The rows are grouped in 4 different ways at once. Each group adds its own fixed numbers to the row, and there is some noise. The rows also spread widely along 13 directions, which tell nothing about the answers.
In the rows, 128 means zero.
Some rows, each with its group in each grouping after it:
[138 135 132  99 153 200 111 150  99 155 124 141 131 156 132 169 122 149
 175  80 132  76 113 123 111 150 169 186 116 140] => k_252 T J Visub
[166 138  99 126  97 101 165  81  54 104 157 114 127 117  81 102 110  83
 161 143 199 160 117 163 121 107 120 139 150 140] => k_534 S Q Zuso
[134 138 143 126 125 171 102 143 151 159  93 115  90 131 139 127 110 151
  92 203  85 134 144 141 127 153 159 113 104 122] => k_534 T N puvo
[110 181 151 109 136 162 131 176 147 133  58 140 138 159 127 135 158 179
  77 106 101 106 123  83 155 174 146 101 112 126] => k_34 U J Masuf
[109 152 147 127  97 114 140 121 157 110 156 153 147 140 167 154 167 128
 112 172 138 168 134  96 172 126  86 108 146 110] => k_446 P H Zuso
[162  73 140 130 123  93  83 131 179 151 136 125  95  89 106 115 138 141
  84 168 129 130 145 126 122  72 111 128 118 157] => k_234 W A Visub
[111 132  76 129 166 124 181  98  91 136 130 132 112 192 122 105  78 102
 187  88 105 159 107 136 102 147 130 125 151  70] => k_252 U N puvo
[164 183 172 133 178 151 164 159  91  91 179  95 172 134 173 170 182 142
 105 117 153 118 125 146 142 130  90 122 117 124] => k_234 P A Masuf
[106 132 147 162 137 119 119 188  80 176 185 145  90 156 164 137 154 144
 157 104 142 152 174 132 112 147 113 148 142  89] => k_34 W H Zuso
[148 117 109 113 179  74  85 107 117 118 133  79 154  62 152 102 128 143
 143 102 135 103 124 178 101  95 141 139  97 195] => k_446 S Q puvo
[142 139 109 115 145 153 116 134 114 104  66 111 164 110  94 125 112 153
 126  48 105  65  94 137  96 126 141 141 115 137] => k_34 V A Visub
[117 121 107 136 101 111 105 116 126 182  77 189  90 155 107 105 111 120
 127 144 136 172 146  69 111 140 165 129 168 105] => k_252 V J Zuso
[153 115 125 103 153 113 132 124 122 128 116 108 102 111 107 134  94 134
 145 151 122  85 108 161 139 142 168 126  79 177] => k_446 U J Zuso
[127 136 152 190 119 131 203 167  96 164 175 127  85 152 104 128 141 105
 117 176 178 159 142 145 157 188 162 101 114 105] => k_34 V J puvo
[143 119 155  98 206  65 202 128 151 112 169 113 102 146 131 131 145 117
 109 177 139 130  92  95 197 162 140  92  70 156] => k_234 W H Visub
[159 112 117 113  94 160  46 134 103 153 128 105  71 127 136 144  70 167
 148 182  81 143 167 189 100  80  56 151 154 112] => k_252 W J Masuf
[143  82  89 123 115 102 140 117 120 116 131  92  86 139  63  98  78 132
 160 103 103 110 115 189 120  89 100 125 116 130] => k_446 W N Masuf
[166 167 156  84 164 122 170 142 108  77 122 113 136 148  94 165 148 138
  82 112 136  73  80  64 200 148 106  98  82 157] => k_34 T J puvo
[104 132 142 100  67 136  41 125 103  77 119 144 125  64 108 154  82 169
 179 162 119  74 140 143 151 111 102 165 107 180] => k_534 S Q Zuso
[ 89 159 110 112 149 145 187  83 133 109 115 167 161 182 136 132 113  96
 158 120 129 152  80  83 146 189 183 135 132  90] => k_534 P A puvo
[ 84 113 135 152 113 102  72 134 130 134 137 163 149  90 139 122 129 144
 161 113 141 122 157  99 124 128 147 147 130 155] => k_252 T N puvo
[ 79 179 160 108  57 124 100 154 119 110 127 169 117 121  95 131 150 186
 170 153 169 140 153  89 210 156 114 132  95 163] => k_446 U J Visub
[136 139 120  88 172 133 189 105 123 140 134 137 120 178 108 118 143 115
 148 110 168 133  84 101 145 167 192 136 100 142] => k_446 W N Visub
[127 116  99  94 202  62  92  88 102 104 130 120 111 138 146 120  66 127
 184 113  86 125 113 111 114 113  98 116 129 134] => k_446 U J Masuf
[111  74 143 149 116  32 149 171 171 152 139 173 100 140  92  99 179 130
 100  94 142 141 142  46 177 114 115 103 126 129] => k_252 P H Zuso
[ 95 131 136 122 116  99 126 145 147 133 131 138 117 108 126 112 158 157
 141 118 159 119 137 139 155 129 154 144  90 174] => k_234 V Q Zuso
[157  71 112 148 133 149 180  93 145  95 183 106 159 103 103 152 114  70
 140 133 160  85  78 172 117  97 130 142 131 153] => k_534 V Q Visub
[161 131 135 112 184  50 123  93 110 106 133 115 122  86 121 102 113 119
 118 176 153 152 123 111 134 126 134 104 102 162] => k_234 W A Visub
[ 74 154 139  97 118 135 115 141 196 101  74 152 150 144 138 151 149 178
 101 103  86  90  96  63 188 151 118 112  99 141] => k_34 V J puvo
[147 147 164 143 145 158 123 174  92 145 161 143 141 131 139 156 174 134
 106 121 169 116 150 103 131 139 136 139 138 137] => k_252 T Q Masuf
[111 182 132  99 193  42 124 137  78 121 127 108  72 140 160  94 121 155
 133 152 119 178 152 100 156 161 103  86  96 125] => k_34 T Q Zuso
[172 106 108 107 121 133 157 111 154 156  98  91  91 132  88  98 110 130
  93 174 121 138 111 181 134 121 154 117  99 146] => k_252 W N puvo
[145 162  75  98 149  54 158  91  80  89 114 102 152 130 117  83 135 121
 147  68 154 160 112 131 132  95  84 113 141 136] => k_252 T Q Zuso
[125  76  73 147 103  86 202  85 172 125 142 112 146 132 105 101 116  81
 139 122 137 144  95 186 121 108 140 118 142 123] => k_446 W H Zuso
[130 122 132 124  80 157 104 162  87 133 146 116 100 117  79 131 109 161
 194 105 143  86 139 182 145 124 128 174  92 164] => k_534 U J puvo
[133 116  99 104 143 120 121 157 207 176  54 114 129 150 137  98 176 177
  65  68  79 124 118 120 126 104 130 118 120 134] => k_252 W J puvo
[124  53 119 111  90 113 123 113 187 172 160 112  55 139 113 115  92 123
 148 197 122 145 133 191 138 116 145 155 103 150] => k_34 W H Masuf
[111 133 139 128 130 109 104 129 144 125 136 137 143 116 150 138 146 137
 120 129 140 125 131  96 146 133 125 128 119 152] => k_34 T J puvo
[164 205 127 119 138 101 119 152  88  79  94  64 168  75 140 113 171 175
  68 115 128 125 144 166 142  98  61  77 112 153] => k_446 T Q Zuso

New rows. What belongs after each?
[105 122 134 151 139  96  81 127 113 102 145 139 105 107 134 145  78 140
 157 171  96 129 154 105 132 120  75 105 137 115] => k_234 T J Visub
[145 105 155  84 214  63 125 157 157 167 154 107  91 133 167 107 188 158
 136  88 142 118 120 121 148 132 172 158  51 186] => k_534 P A Zuso
[148 194 184 123 187 105 113 186  63 135 141 112 122 108 192 143 161 170
 114 166 134 143 166 122 152 181 122 106  95 134] => k_252 P H Zuso
[120 132 157 117 128 137 111 138 151 125 129 147 112 113 148 156 118 144
 113 203 111 121 128 119 157 157 146 129 102 137] => k_534 W A Zuso
[136  85 146 136 104 153 108 153  87 117 165 146 102 113  63 150  97 125
 174 115 152  57 121 133 136 123 140 171 108 164] => k_534 V Q Masuf
[134 141 132  92 133 119 137 146  81 106 126 124  36 168  64 130  61 152
 147 183  87 122 128 129 180 147  87  97  94 112] => k_446 U Q Masuf
[142 108 145 110 197  71 132 149 112 110 142 129  91 145 106 138 107 138
 136 119 104  90 111  81 165 139 113  96  95 146] => k_446 U J Masuf
[139 115 113 183  93  98  96 109  89  95 126 109 142  60 101 120  59 104
 119 179 113 127 153 162 104 118  92  94 153 114] => k_34 T H puvo
[ 85  88 116 122 170 126 120 107 169 175 139 160 111 176 167 119 121 114
 163 106 119 140 123 102  89 146 186 155 142 118] => k_34 U N Masuf
[120  88 134 155 110 153 146 153 148 123 147 158 143 137  96 161 134 120
 134  94 123  75 106 100 141 125 130 133 137 117] => k_446 V H Visub
[158 124 115 155 182 128 150 109  86 149 115 132 135 124 122 126  87  84
 128 155 142 136 121 115  88 167 184 110 148 118] => k_252 T J Visub
[113 114 136  90 116 122  91 139 181 186 138 133  98 158 145 104 188 170
 144 104 155 144 150 123 138 107 161 172  97 171] => k_446 T N Masuf
[104 112 122 104 126 184  85 161 174 163  77 141  74 167 127 147  88 182
 127 139  31 104 134 130 118 131 117 141 120  86] => k_234 W H Visub
[114 140 145 151  78 174 114 144 156 119 103 153 162 115 122 164 145 141
  70 147 123 105 124 100 143 135 118 115 147 122] => k_34 W J puvo
[126  74 151 191 167 100 110 147 119 120 167 159  96 108 117 150  93 101
 100 171 100 117 148  77 109 112  89  86 157  93] => k_234 P Q Visub
[161 139 142 159 204  82 172 165  84 153 192 113 123 153 163 119 177 117
 114 102 155 172 145 115 126 129  99 106 134  97] => k_252 U A puvo
[110 100 148 163 157  55  94 154 147 152 191 129 103 117 185 128 166 141
 109 143 132 167 166  98 135 103  69 105 137 125] => k_34 W J puvo
[193 142 120 125 239 129 162 133  44 146 157  79 110 156 152 129 114 107
 146 109 134 133 110 150  83 150 138 124 125 111] => k_534 W J Visub
[124 110 119 149 183  44 107  72 141 101 148 108 177  54 179 108 111  99
 131 152 144 144 119 138 101 125 142 113 121 164] => k_34 V A puvo
[160 142 121 107 144 160 180  99 131 127 122 101 149 135 141 152 126 104
 119 152 157 109  84 170 121 156 181 138 115 154] => k_34 S J Zuso
[135 124 115 125 159  96 118  87  89 109 144 128 116 125 133 127  74 110
 164 160 121 143 119 120 121 129 112 116 135 121] => k_252 V N puvo
[136 132 138 139  75 115 140 170  99 116 147 106  79 132  90 134 115 155
 134 149 117 123 146 171 166 122  68 116 115 113] => k_34 S H Zuso
[147 149  92 137 125 181 136 106 110 153  78 107 142 113 143 121  98 119
 117 157 123 138 126 205  70 143 173 134 150 120] => k_252 V Q Zuso
[149 106  98  92 106 133  65  54  86 180 122 156  90 139 117 109  89  97
 186 130 178 156 139 124  55 108 186 202 157 148] => k_34 T N Zuso
[149 154 139 107 104 158  89 145  76 162 105 143  53 154 111 143  82 147
 137 201 102 144 158 126 130 155 135 131 126  99] => k_446 T H Zuso
[ 97  99 105 112 141  61 120  92 177 124 156 137  89 167 146 113 117 127
 143 149  96 172 125  86 157  93  77 103 130 109] => k_446 T N puvo
[176 114 135 106 108 155 105 125  79 121 114 144 113 140  60 149  87 121
 135 128 126  79 114 108 125 119 132 147 139 132] => k_446 S H Masuf
[140  88 101 131 106 144 173 113 170 148 168  97 121 161 140 121 158 109
 141 106 141 145 113 196 113  81 114 155 134 121] => k_534 P N Zuso
[143 135 126 105 165 139 144 115 143 171 137 117 132 142 163 116 174 118
 101 126 167 150 119 134 110 136 174 144 117 155] => k_34 U Q puvo
[115 129 154 145  84 128  84 126 147 138 129 152 127  91 123 124 141 146
 119 190 155 149 157 111 138 129 142 122 130 151] => k_446 S N Visub
[ 68 165 125 135  85 198 124 121 132 127 115 164 191 133 160 157 130 137
 155 112 135 121 120 132 118 179 171 165 147 112] => k_34 W H puvo
[150 125  98 120 109 127 112  97 141 154 116  84 102 116 133  94 110 141
 118 177 118 172 140 207 104 100 123 121 123 133] => k_446 W N puvo
[134 137 144 195 153 169 205 198  93 137 189 119 144 146 125 157 152 116
 136 102 149 114 134 161 129 163 131 120 130  84] => k_252 T A Visub
[106 119  92 141 122 141 138 135 161 102 119 114 193 137 142 126 148 141
 141  35  87 107 109 143 105  85  68 130 164  97] => k_534 U H Visub
[ 92 124 108 149  40 240 118  96 148 126 144 151 173 130 144 172 106 108
 146 158 142 128 125 192  87 122 132 177 188 106] => k_34 W Q Masuf
[126 127 187 142 109 178  98 192 175 163 138 142 158 108 180 176 215 165
  67 124 139  91 151 118 132 130 141 151 119 150] => k_34 P H Zuso
[158 109 143  68 140 135 109 120 138 157 154 118  72 162 136 148 125 142
 136 155 127 117 109 122 151 122 127 166  91 153] => k_34 V H puvo
[175  80 147 108 131 130  61 102 148 199 147 158  97 134 147 136 142 109
 108 187 154 153 148  93  91 100 170 164 157 152] => k_446 S H Masuf
[142 177 118 142 137 169 130 160 186 126  51  71 176 100 160 111 187 183
  24 118  86 128 134 177 105 100  96  79 129 122] => k_234 V Q Visub
[162 137 114 159 178  95 148 131  53 106 153 101 147 121 114 126 117 111
 149  85 143 122 123 131 103 116  94 103 149 114] => k_446 S J Visub
[101 130  97 175  94 126 134 131 157 164 106 115 148 104 134  68 165 132
 115 121 154 182 154 173  90 118 151 122 152 125] => k_534 V Q Visub
[129 136 140 102 134 164 160 105 154  78 147 132 145 139 127 180 121 117
 109 176 116 108  83 106 171 130  96 105 120 125] => k_446 P Q Visub
[122 104 103 229 103  57 167 124 122 109 136 119 190  55 107  81 142  81
 113 116 176 150 148 165  96 113 130  81 167 136] => k_534 U J Zuso
[ 72 141  89 134 156  98 126 127 155 144 131 119 134 167 194  91 136 151
 165  88  87 193 143 153 101 126 102 133 155  75] => k_534 W A Masuf
[124 110 155 151 224 160 131 145 133 146 174 163 172 163 202 177 168 101
 120  75 115  92 107  54  86 144 151 138 153 102] => k_534 U N puvo
[143 132 129 152 107 159  94 111  76 125 180 111 128 110 151 155  89 120
 184 172 149 137 155 201  91 106 100 160 158 126] => k_234 S J Masuf
[122 125 115 128 157 117 114 112 185 104 119 112 196 107 172 131 173 146
 106  81 111 113 110 120 110  82  97 113 143 142] => k_446 S N Visub
[149 147 159 158 152 108 192 170  96 153 165 133 115 152 134 126 174 109
 106 148 169 152 138 109 151 173 157 106 125 110] => k_534 S H Zuso
[131  98 134 143 144 137 128  96 165  73 143 159 170 108 132 178  97  92
  96 178  94 100  90  71 136 118  93 101 160 106] => k_534 W A Visub
[171  56 107 150 163  62  77 106 123 132 127 116 132  72 109 111  94 110
 128 117 122 109 131 120  80  70 105 121 154 156] => k_252 S J Visub
[137 145  99  79  85 125  98  88 182 153 103  99  99 136 142  92 143 167
 130 175 127 198 136 179 139  86 102 141 115 138] => k_446 V A Visub
[157 119 163 154 116 172 159 172  91 146 152 133  85 133  99 161 102 114
 123 195 128  98 136 155 138 172 158 124 110 116] => k_534 U H Zuso
[114 119  77 139 152 139 152  92 162 140  96  95 145 141 162 110  75 106
 138 151  72 146 117 198  83 147 166 110 145  94] => k_446 T H Masuf
[100 138 124 180  75 158 102 123 106 143 153 154 165  97 137 134 130 122
 171 140 174 150 162 156  96 132 139 146 167 128] => k_446 U J Visub
[185  87 126 101 203 110 168 132 117 175 108 140  86 163  77 118 124 105
 105 107 145 104  91  72 125 153 201 127 106 150] => k_252 W J Visub
[129 153 103 120  96 177 165 142 149 142 125 113  91 196 122 134 140 145
  93 149  90 170 127 156 148 105  59 101 151  64] => k_446 U Q puvo
[128 158 109 129  80 152 110 101  68  85 127 131 189  73  83 125 119 124
 176  94 192 101 125 157 115 116 144 159 134 169] => k_446 T Q Visub
[165 115 104 124 104  91  93 128 101 137  96 135 107 110  83 101 112 140
 111 114 124 141 144 125 106  82  91 129 150 119] => k_252 W A Zuso
[138 103 110  99 117 127  92 102 103 103 170 101 112 119 124 137  91 132
 179 114 130 110 126 182 110  75  68 166 134 152] => k_34 U Q Masuf
[128 121  93 162  70 188 175 112 139 118 104 129 172 126  89 132  93 102
 123 141 128 126 109 198 105 135 149 134 163  97] => k_252 W A Masuf
[167 157 118  87 129 161 153  98  85 182  90 153  88 174  90 112 115 111
 139 147 171 158 113 128 110 174 230 163 115 125] => k_446 P A Zuso
[141 154 133 130 121 123 177 114  54 123 171 146  88 173  87 127 106  96
 179 172 184 173 120 101 162 167 129 124 138 105] => k_534 S J Visub
[ 88 132 128 128  78 136 174 122 163 146 199 137 100 181 163 129 175 128
 177 150 171 185 131 158 168 122 110 156 127 116] => k_534 V N Zuso
[195  75 147  74  98 156  94 114 171 157 153 122  86 126 112 163 154 139
  99 167 147  95 112 145 136  64 124 169 103 187] => k_446 W N Zuso
[ 89  89 119 176 128  42 163 137  98 130 180 156 102 144  78  72 137 105
 193  69 177 167 142  86 141 131 127 121 131 116] => k_534 P N Visub
[132  94 156 162 127 141  87 160 123 128 115 186 114 118  81 163  96 124
  91 141  87  74 133  51 124 133 127 109 141 102] => k_446 U A puvo
[154 117 126 134  96 158 112 129 109 163 162 147 118 151 121 151 138 116
 141 126 166 137 139 120 121 104 118 164 156 125] => k_252 T J puvo
[ 92 158 105  92 102 125 112  96 134  89 109 112 196  81 129 106 137 156
 184  89 164 104 113 187 136 124 160 162  98 204] => k_446 U Q Masuf
[152 148  90 103 121 182 123  74 129 120  70 103 187 108 126 132 100 117
 127 108 131  96  86 176  82 131 175 153 133 157] => k_34 U J puvo
[ 94 144 100 119  96 120 120 112 177 130 109  92 151 101 158 103 124 156
 145 150 108 149 135 204 140 129 141 129 102 149] => k_446 T H puvo
[109 160 149 143 103  89  92 160  65 122 183 124  93 109 145 114 133 168
 160 176 156 188 191 153 158 123  56 119 135 126] => k_252 W Q Masuf
[106 144 140 162 171  75 145 143 113 154 188 152 107 158 169 114 160 121
 140 149 152 208 163  86 133 141 102  99 149  82] => k_446 U A Visub
